All groups share one centre, and each spreads out both ways along 12 directions, with some noise.
In the rows, zero is written as 128.
Some rows, each with its group after it:
[146 186 167 101 167 140 126 197 149 120 117 140  93 157 112 139 111 120
 167 148 170] -> pok
[132 136 112 126 137  71 155 121 156 128 152 145 107 141 131  83  88 108
 143  84 100] -> kesib
[137 135 122 130 145 120 119 107 142 189 134 119  71  91  88 104 155  87
 113 133  87] -> Kaso
[155 127 151 144 172 105 138 142 138 133 143 136 131 132 136 145 100 151
 143 139  99] -> lan
[115 151 209  94 147 143 125 124  99 137 169 133 141 109 169 149 167 118
 146  90 131] -> pok
[121 147 111 121  97 112 133  97 134 125 112 121 127 127 120  90 108 150
 154 101 132] -> Rik
[121 146 100 175  97  91 143  93 128 149  92 125 149 124  90 131 109 167
 107 146  79] -> Kaso
[122 124 123  97 133 164 111 147 114 113  85 139 114 124 136 157 175 118
  68 131 150] -> lan
[123  94 118 137 166 123  94 117 150 132  99  94 129 144 119 135 132 168
 110 102 159] -> Rik
[110 157 123 108 130  97  88 131 115 127 140 110 119 181 147 142 141 143
 117  97 170] -> Rik
[120 102 123 163 105 145 108 104 126 125 124 136 120 117 141 158 116 126
 137 184 108] -> lan
[113 197 143  79 186 121 116 155 181 134 109 154 115  99 163 109 188  72
 136 141 140] -> pok
[155 147  92 131 176  92 119 125 158 133 100 124 145 125 154 102 129 166
 124 142 111] -> kesib
[114 154 135 119 153 124 131 155 151 112 158 127 141 125 160  82 152  77
 138 161 149] -> pok
[149 135 178 159 101 118 105 148 137 110 162 109 169 169 135 176 159 192
  89 124 114] -> pok
[172  94 133 116  42 155 147  84 139 139 135 134 113  84 128 121 173 125
 111 140  78] -> pok
[138 102 144 168 106 138 151 105 110 164 109 132 157 116 152  93 134 120
 129 158 148] -> kesib
[103 145 105 107 148  92 115 114 136 120 148 138 108 143 147 123  91 120
 163  81 123] -> lan
[119 158  89 148 114 105 148 113  87 106  95 153 140 110 163  53 132 123
  48 143  90] -> pok
[123 159 106 127  88 115 140 102 141 134 107 124 126 124 139  52 125 117
 155 140 156] -> Rik
[182 109 120 129 103 146 141 122 130 130 170 111  84  95  73 118 109 141
 142 156  58] -> kesib
[121 156 111 154 100 117 111 108 150 124 151 122  97 114 115  69 107 112
 150 154 100] -> pok
[109 131  95  54 146  82 174  88 134 107 122  93 146 114 139  79 142 132
 145 108 145] -> lan
[139  76 148 137  91 136 164 122  89 120 143 145 109 130 129 134 118 106
  90 143 108] -> Kaso
[118 106 105 166  91 130 103 115 137 142 140 132 136 136 124 146 127 122
 128 113 121] -> Kaso
[104 114 119  94 167 113 138  97 150 155  99 131 113 104 140 108 135  92
 158 108 154] -> pok
[133 120 131 109 139 123 137 106 134 141 116 128 106  96 114 145 162 121
  94 141  86] -> pok
[168 113 146 153  87 146 120 148  76 103 182 129 104 150 131 166 112 152
  99 188  83] -> Rik
[120 152 145 147 106 133 108 106 115 140 134  82 147 125  96  83 144 173
 114  90 139] -> lan
[113 131 138  88 168 115 134 102 137 110 137  76 159 104 136 113 156 156
 152 149 138] -> lan
[106 123  96 114 136  95 139  96 131 122 111 156 118 126 169 126 102 100
 156 141 123] -> lan
[136 121 139 128 128 130 147 124 129 137 113 121  99 122  94  98 110 125
 131 129 133] -> lan
[178 151 121 114 158 103 142 137 126 144 104  96 151 136 141  73 169 175
  85 142 145] -> kesib
[ 89 178 119  88 136 131 108 109 129 106 101 128  84 109 128  98 120 119
 150 124 138] -> lan
[159  79  84 160 130 121 122 127  91 158 136  79 160 155 121 121 132 170
  97 157 153] -> kesib
[131 115  99 114 114 152 135 140 118 137 114 123 110 116  94 100 150 102
  85 103 140] -> lan
[149 109 155 127 124 120 160 132 140 129 131  95  89 139  68  99 114 129
 121 148 135] -> Rik
[124 145 140  93 158 130 103 135  85 118 166  76  90 141 122 110 139 136
 119 150 157] -> Rik
[146 110 106  89 137 160 134 122  88 121 124 101 127  98 101 158 145 157
 109 148 107] -> Kaso
[154 137 169 121 163 122 118 135 136 123 138  93 103 129 110  97 147 158
  96 131 124] -> Kaso
[148  81 106 128 144 147 113 151 153 145 107 100  95 142  68 171 136 128
 111 162 151] -> pok
[142 129 121 110 145 113 122 134 100 150  99 124 110 157 158 115 149 127
  95 138 178] -> kesib
[119  89 113 102 180 155 121 145 126 139 134  96 106 117  83 156 128 106
 137 142 152] -> pok
[129 105 179 147  84 121 150 129  79 115 151 121 128 175 131 145 114 143
  98 142 147] -> kesib
[ 89  76 152 133 204 123  91 103 106 121 135 113 125 137 151 173  87 152
 145  82 145] -> Rik
[ 99  71 116  86 173 110 124  60 120 168 110  98  80 101 116  98 131 106
 124  55 151] -> Kaso
[120 105 170 143 185 113 131 138 131 122 124 138 132 138 145 162 117 129
 113 141 126] -> Kaso
[140  94  61 150  98 163 159 155  58  64 140 165 174 127 175 106  83 126
  95 135 108] -> pok
[170 128 179 125 153 125 130 154 132 124 135 124 105 143 138 125 147 144
  98 150 129] -> Kaso
[162  98 139 147  49 189 137 132 126  75 153 111 136 106  56 155 101 191
 129 109  67] -> Rik
[133 157 139 139  87 119 134 116  92 142 143 115 141 133 137  91 154 133
  98 138 127] -> Kaso
[130  86 151 160 134 154 134  99 144 124 132  89 165  85  82 107 119 176
 136  93 104] -> Rik
[133 181 104 132 147 122 129 148 143 126  88 174 167 102 176 103 165 118
  90 119  98] -> Rik
[117  93 131 164 148 125 133  93 127 156 100 169 138 100 178 144 103 104
 161 165 116] -> kesib
[194 150 143  94 111 143 168 168 152 111 100 123 114 132 104  87 149 150
 113 144 141] -> Kaso
[ 86 116 113 152  79 149 143 136 116 106 146 134 175 127 122 117 138  89
 105 108 136] -> Kaso
[103  90 149 103 171 104 152 104  89 130 173  86 120 130  99 143 103 134
 133  97 122] -> kesib
[102 101 112 120 160 135 119 121 115 155 132 133 106 113 117 133 121  89
 128  89 133] -> lan
[139 127 128 111 154 127 127 144 111 110 140 124 119 128 131 149 136 138
 101 150 107] -> kesib
[104 155 140 103 127 134 151  89  99 143  68 118  96  93 104  69 132 123
 116 120 145] -> lan
[167 106 144 154 140  84 171 112 141 161 114 122  99 132  94 100 107 140
 104 158  97] -> Rik
[132 104 143 160  98 138 131 123 128 153 162 114 129 121  86 151 137 122
 118 129  97] -> Kaso
[139 157 107 133  91 121  88 154 149 111 151 115  99 174 107 139 123 143
 124 131 137] -> Rik
[145 141 107  88 117 147 103 161 111  82 113 101  96 152  86 175 145 180
  72 145 125] -> kesib
[130 186 102 115  95 124 148 151 144  97  98 189 122 128 151 109 115 103
 130 121 105] -> Rik
[172  98 166 122 132 150 157 136  97 159 152 126 136 103 142 119 180 114
  87 146 117] -> kesib
[136 117 134 134 105 140 143 139 128 125 133 129 153 139 121 146 128 134
 137 129 140] -> Kaso
[ 78 121 165 150 130 123 160  78 121 122  84 134 152 105 137 113  88 135
 166 141 139] -> kesib
[131 101 143 118 125 135 131 110 112 151 128 107 118 124 115 130 147 132
 114 108 144] -> kesib
[167 165 114 128 108 101 161 165 162  85  85 175 143 153 152 119 113 152
 105 154 107] -> pok
[145 143 134 107 134 135 144 158 127 117 137 104 137 130 108  86 161 130
  92 113 145] -> lan
[169  86 109 139 103 127 187  81 127 151  82 124 126  78  90  92 118 154
 116 150  78] -> Rik
[101 132  86 169 157  80  87 115 154 126  92 114 144 171 121 131  88 178
 121  97 143] -> pok
[ 85  86 115  88 140 155 131  73  97 141 113  96 107  79 102 138 143 108
 130 131 134] -> lan
[143 162 155 149  50 134 163 127  90 141 169 102 159 131  96  89 147 138
 116 150 116] -> Kaso

New rows, each followed by its group:
[143 159 128 142 111  94 150  82  87 167 136 115  91 111 105 102 101 145
 138 174  76] -> Kaso
[153 123 164 121  91 135 147 140 167 103 193 116 162 118 147 123 172 120
 143 151 110] -> pok
[126  97 115  86 140 112 135 122 156  98 120 120 109 144 133 149 120 128
 143 129 153] -> lan
[136 116 131 139 101 109 121 124 145 126 153 147 105 150 130 135 110 119
 128  94 109] -> kesib
[119  91 140 150 124 101 126  70 101 173 159  90 131 130 131 119 123 141
 148 127 132] -> Rik
[115 142 133  99 104 149 113 161 104  96 107 154 127 153 173 143 180 105
  59 124 169] -> lan
[143 165  82 128 162  98 124 161 149 144 130 130 172 135 145  72 155 127
  94  67 134] -> lan
[ 87  86 108 137 139 159  94 128 137  86 158 110 112 108 106 120 118 101
 113  98 116] -> Kaso
[140  71 142 159  55 115 127  70 162 131 192  86 165 103 130 122 202 141
  86 150  70] -> pok
[140 135 149 132 109 137 157 149 120 121 158 140 117 117 110 122 129 101
 119 152  97] -> Rik
[134 133 105 148  83 105 154 102 165 136  93 120 108 120  72  63 119 137
 100 104 108] -> Kaso
[146  79 137  98 158 101 136 110  94 180 138  69 111 144  81 179 180 155
  65 117 131] -> Rik
[109  95 122  66 148  98 167  97 122 109 144 108  98 124 120 125 100 109
 162 112 137] -> lan
[104 127 104 129 117 125 111 117 133 135  80 120 136 143 131 111 138 132
 114 100 179] -> kesib
[135 177 167 150 112 120 166 151 146 182 145 135 155 117 100 102 163  85
 139 148 125] -> Kaso
[109 172 139 133 141 104 150 139 128 107 118 131 158 136 149  67 127 124
 120 130 148] -> kesib
[117  70  74 146 121 131 100  96 152 145 118 129 123 116 133 150 135 110
 122 130 119] -> pok
[135 106 144 120 143 104 169 142 120 137 138 115 171 147 152  84 163 110
  91 113 170] -> lan
[149 140 124 158 129 126 141 126 114 157 101 162  94 116 105 111  89 124
 120 122  92] -> lan
[118 145 154 164  62 174 125 127 112  94 123 137 111 120 113 127  98 128
 151 199 121] -> kesib
[105 101 165 172 153  84 163 111 106  88  95 126 151 140 117 135 103 174
  44 145  91] -> Kaso
[131 111 145 149  84 150 127 141 112  86 166 105 150 145 115 126 122 154
 114 128 130] -> Kaso
[141 146 135 107 135 125 131 135 149 126 110 134 120 119 123 135 149 139
 120 126 115] -> pok
[151 130 183 117 142 158 152 173 124 109 162 105 133 115  95 119 158 126
  99 150 121] -> Kaso
[101 180 144 143 145 104 149 123 128 119 130 110 138 111  98  69 112 130
 127 144 106] -> Kaso
[118 123 133 131 190 130 109 129  94 138 131 130 139 115 191 118 154 110
 100 158 139] -> Rik
[135  93 103 116 128 142 125 120 138 130 119 116 133 117 114 141 141 135
 124 116 131] -> pok
[116 133 127 154 128  83 119 100 126 127 103 120 160 159 145 119 117 185
 106  85 136] -> pok
[157 170  73 103 127  91  78 135  99 158 158 109  96 161 123 173 173 156
  71 143  90] -> Rik
[109 183 182 152 133 126 123 178 154  54 147  95 198 163 136  74 125 177
 128 119 173] -> Kaso
[127 137 106 167 108 124  86 129 165 129 141 134 115 138 125 118 114 125
 144 124 117] -> Kaso
[133 108  92 130 119 141 139 105 133 150 122  89 116  95  63  85 127 131
 128 113 116] -> lan
[142 113 116 122  92 177 122 136  97 127 184 111 129 110 100 163 123 123
 165 154 107] -> Kaso
[126  95 138 131 119 114 123  77 143 162  75 128 127 129 136 135 135 153
 131  88 150] -> kesib
[130  96  97 123 107 132 134 125 129 131  95 154  92 138 120 137 113 100
 109 122 135] -> lan
[122  70 124 136 162 108 129 124 133 135 122  90 140 160  94 173 117 158
 114 123 153] -> pok
[135  82 176 112 150 137 189 121 121 132 140  99 112  96  51 128 112 130
 122 109 101] -> Rik
[174 159 112 171  78 114 134 131 166 120  97 133 147 138 120  73 131 176
 101 146 107] -> Rik
[140 122 130 146 176 133 106 145 166 138 135 106 133 120 106 123 126 141
 147 126 131] -> lan
[136 101 111 112 150 133 129  73 146 132  73  90 135  80  97 151 138 191
 140 167 101] -> lan
[135 140 101 110 118 117 132 116 108 128 135 136  98 123 103 128 102 139
 119  86  86] -> lan
[136  84  88 117  89 143 122  79 173 155 114 110 119  84 122  90 184  99
 121 134 128] -> pok
[164 129  81 118 181 159 121 164 109 163 136 104 156  92 145  75 197 101
  84 166 143] -> kesib
[126 130 114  93 167 104 133  77  96 182 122 130  79 102 139 129  98 112
 189 142 122] -> Kaso
[117 121 109  93 143 154 118 133 115  97 138 116 106 109 134  97 131 110
 124 116 138] -> Kaso
[129 111 133 170 119 115 122 112 125 135 149 147 124 131 151 131  93 123
 145 144 101] -> Rik
[174  54 103 137  83 129 122  89 103 160 117 138 106 149 131 205 112 166
 123 135 110] -> Kaso
[135 123 127 117 157 138 136 147 101 101 165  88 149 115  97 138 140 156
  97 147  98] -> kesib
[117 109 112 143 117 104 148 118 155 111  84 151 132 142 132 108 100 126
 116 107 137] -> Kaso
[117  91 114 138 160 138 150 134  96 135 138 133 156 112 143 138 135  98
 104 146 120] -> kesib
[139 164 135 115 171  93 177 112 114 150 104 133 126  99 126  70 110 137
 132 121 103] -> lan
[127 112 112 146 156 102 136  97 165 129 117 118 154 108 155 115 112 138
 175 192 116] -> lan
[144  66 142 114 134 136 147 132 133 138 133 119 140 127 129 179 175 117
  92 153 131] -> pok
[126 110 130 115 132 146 137 117  99 128 140  97 145 116 104 155 131 153
 133 126 125] -> Kaso
[157 103 124  86 124 175 163 162 174 120 110  96 143  99  43 126 156 136
 132  94 144] -> Kaso
[124 109 135 125 159 115 117  96 116 128 113  74 139 120  92 135 142 196
  92 106 118] -> Kaso
[122 104 129 144 131 102 127 115 164 128 160 100 129 129 111 128 135 121
 132 156 111] -> pok
[108 156  90  95 166 135  74 123 100  93 112 106 158 139 191 129 134 176
 138 120 172] -> Kaso
[131 123  85  86 154 177  97 158 144 110 111 120 158 118 126 154 139 148
 156  66 166] -> pok
[127 172  94  71  74 106 130 164 109 127 115 160  96 188 153 158 172  81
  86 137 176] -> Rik
[156 109 171 132 102 122 116 131 134 148 165 141  85 163 175  89 134  94
 135 107 169] -> Kaso
[162 105 130 119 161 150  95 152 159  98 125 105 115 135 106 166 122 182
 127 132 121] -> Kaso
[ 92 151 105 120 147 136 136 124  98 111 120 116 162 103 119 125 131 131
 121 142 118] -> Kaso
[142 100 132 158 131  70 184 142 132 105 126 135 145 158 139 120 127 119
  60 208 101] -> pok
[104 112 120 120 135 105 143  85 109 158 117 127 119 118 133 114 112 112
 146 110 138] -> Kaso
[122 116 112 122 134 155  86 137  93  63 147 115 131 138 162 143 117 163
 108 143 128] -> Kaso
[178 112 117 102  91  96 147  70  92 194 107 131  68 137 150 105 123 136
 140 129 135] -> Kaso
[144  81 119 143  85 102 135  79 116 140 104 124 110 152 129 122 112 160
  98 103 128] -> Kaso
[132 139 191 182  87 132 178 171 164 132 179 143 138 125  71 102 120  75
 132 152  98] -> Kaso
[128 116 129 130 144 105 117 134 190 126 136 116 136 146 123 150 135 132
 151 137 137] -> pok
[176  92 117 129 124 101 114 108 123 177 168  99  83 156 119 115 121 142
 131 104 132] -> kesib
